There are 3 ways to turn a row about zero (a turn may also mirror it). The second row of each pair is the first, turned, with some noise. The first 27 pairs use one turn. New pairs use 2 turns, one after the other, and a turn may come again.
In the rows, zero is written as 128.
Known pairs, each followed by its turns in order:
[156 157 148 169 132 143  92 130]
[120 160 115 103 139 168 134 166]
K61

[129 213 120 151  99 148 170 102]
[120  88  56  94 116 182 137 105]
K227

[ 69 177  94 178 127 102 132 153]
[ 98 116 170 142 197 120  87 164]
K61

[ 97 141 206 134 125 132 106 102]
[189 132 149 121  85 145 163 100]
K227

[ 75 110 151  86 162 163 101 165]
[117  48  79 147 114 130 131 152]
K61

[143 100  96  98 121 112 120 138]
[116 141 133 140 136  98  87 150]
K227

[136 131 128 145 132 100 123 165]
[131 128 159 143 140 118 161 124]
K316

[123  77 103  98 148 140 171 179]
[187 172 117 107 182 104 135 122]
K316

[164 135 140 158 114 126 134 132]
[110 129 114 104 114 121 160 146]
K227

[153 128 147 103 121 122  91 110]
[141 114 129 116  84 150 142 141]
K316

[119 141 138  91 145 101 118 119]
[123 162 132 123  93 132 140 145]
K316

[149 173  82 149 133 129 134 136]
[118 145 153 117 172 164 110 106]
K61

[142  88  82 146  94 107 130 119]
[130 146 173 119  93 120  84 105]
K61

[138 109 117 135 139 122 142 155]
[108 126 143 127 148 126 130 154]
K227

[143 148 149 124 133 170  84 114]
[121  84 137  98 104 133 113 165]
K316

[ 66  93 128 184  91  69 107 184]
[ 77 123 146 126 122  63  50 186]
K61

[114 144 144 120  81 109 180 133]
[158 112 110  82 132 161 110 159]
K227

[106 117 121 140 145 129 104 104]
[122 133 153 124 115 143  93 121]
K316

[144 177 138 151 108 131 131 166]
[102  80 122 101 101 143 144 141]
K227

[164 158 141 156 108 149 167  99]
[100  85  82 138 123 102 126 110]
K316

[ 89 104  81 103 156 173 139  95]
[165  69 156 172 114 160 126 115]
K61

[112 174  94 104  93 145  92 124]
[125 117 121 167 121 157 110 191]
K316

[155 140 102 147 116 125 126 128]
[101 119 100 120 130 111 134 136]
K227

[113 182 110 126 135 125 147 141]
[ 99 141 123 162 137 100 128 161]
K316

[158  90 101 109 106 167  69 102]
[105 172 129 122 109  63 101  89]
K227

[ 90  80 161 120 205 140 167 143]
[141 104  70 216 115 112 122 135]
K61

[145 162 135 123  99 105 106 144]
[100 140 133  81 145 119 140 127]
K61

New pairs. What belongs after each?
[166 128 158  75 122 130 109 128]
[163 128  78 143 155 124 156 139]
K316 K316

[117 149 145 106 112 141 134 133]
[143 117 128 101 103 138 139 130]
K227 K61

[134 148 106 176 120 121  86 154]
[113 111 151  83 146 133 142  84]
K316 K316

[122 111 121 112 140  89 125 129]
[108 112 137 132 122 117 158 148]
K227 K227

[128  99 166 175 107 147 127 162]
[ 93  84 131 142 106  92  98 141]
K61 K227

[127  77 173 105 102 109 119 171]
[122 120 133  99 116 138 210 147]
K227 K316

[157 124 124  97 142  49  90  79]
[ 89 186 158  86 161 137  68 124]
K227 K61

[114 147 162 145  82 119  91  83]
[121 119  74 112 160  79 131  98]
K61 K61

[123 125 164 121 139 135 145 141]
[139 126 125 144 135 154  99 133]
K316 K227

[139 180 114 200  97  83 119 110]
[107 146 113 121 206 113  86 177]
K227 K227

[108  85 109 112  98 149 127 163]
[158 136 158 172  88 125 128 134]
K227 K227

[157  98  73  88 152 103 134 149]
[161 123 186 131  98 128 157 171]
K61 K61

[106 131 138 167 129 116  76 113]
[157 111 105 122 104 116 141 180]
K316 K61

[111 122 117 151 117 109 126 156]
[113 129 103 150 107 113 119 117]
K227 K61

[131 135 201 165 115 132 110 149]
[ 93  71 132 147 138 136  85 156]
K61 K227

[ 95 154 117 121 138 131 109 150]
[125 104 109 160 106 127 109 138]
K61 K61

[138 128 132 110 105 130 134 170]
[154 154 129 141  98 145 115 137]
K61 K316

[128 181 126 135 167 133 118  97]
[165 128  93 166 160 146 118 137]
K61 K61

[109 113 143 105 110 118 119  93]
[106 134  95 134  92 113 133 140]
K227 K227

[114 153 112  83 128 146 163 137]
[115 136 148 133 113  99 126  73]
K227 K227

[142 155 112 108  83  98 112 138]
[123  98 125 147 122  97 177 118]
K61 K61

[118 138 112 134 101 103 135 176]
[105 111  98 136  88 115 107 123]
K227 K61

[175 149 122 115 152 128 157 120]
[143  93 141 117 161 143  98 146]
K227 K61

[145 134 144  92 137 169 159 152]
[ 96 166  93 144 154 113 112 127]
K61 K227

[ 97 132 137 118  37 101 138 144]
[172 139 146 172  94 119  99 190]
K61 K227

[112 156 149  73 125  88 167 125]
[169  60 144 116 149 128 127 158]
K227 K316

[140 171  92  95 101 159 131 141]
[ 80  96 149 129 156 103 136 157]
K316 K227

[106 114 151  98 100 140 142 113]
[125 156 127 125 106 102 121  92]
K61 K61

[117 142 111 105 131 127 147 108]
[123 118 144 163 132 131 127 148]
K316 K316

[111 124 112 118 100 133 116  81]
[116 138  83 156 114 104 119 131]
K227 K227

[155 134 149 128 141 147 128 147]
[102 122 111 138 142 128 103 114]
K61 K227

[137 165 140 182  90 114 110  83]
[ 94 137 124 103 131  91 185 176]
K61 K316

[102 151 118  82 140 114  84  44]
[ 91 140  70  81 178 117 152  78]
K61 K316

[108 138 126 137 108 121  93 159]
[102  86 114 130 113 114 125 132]
K61 K61

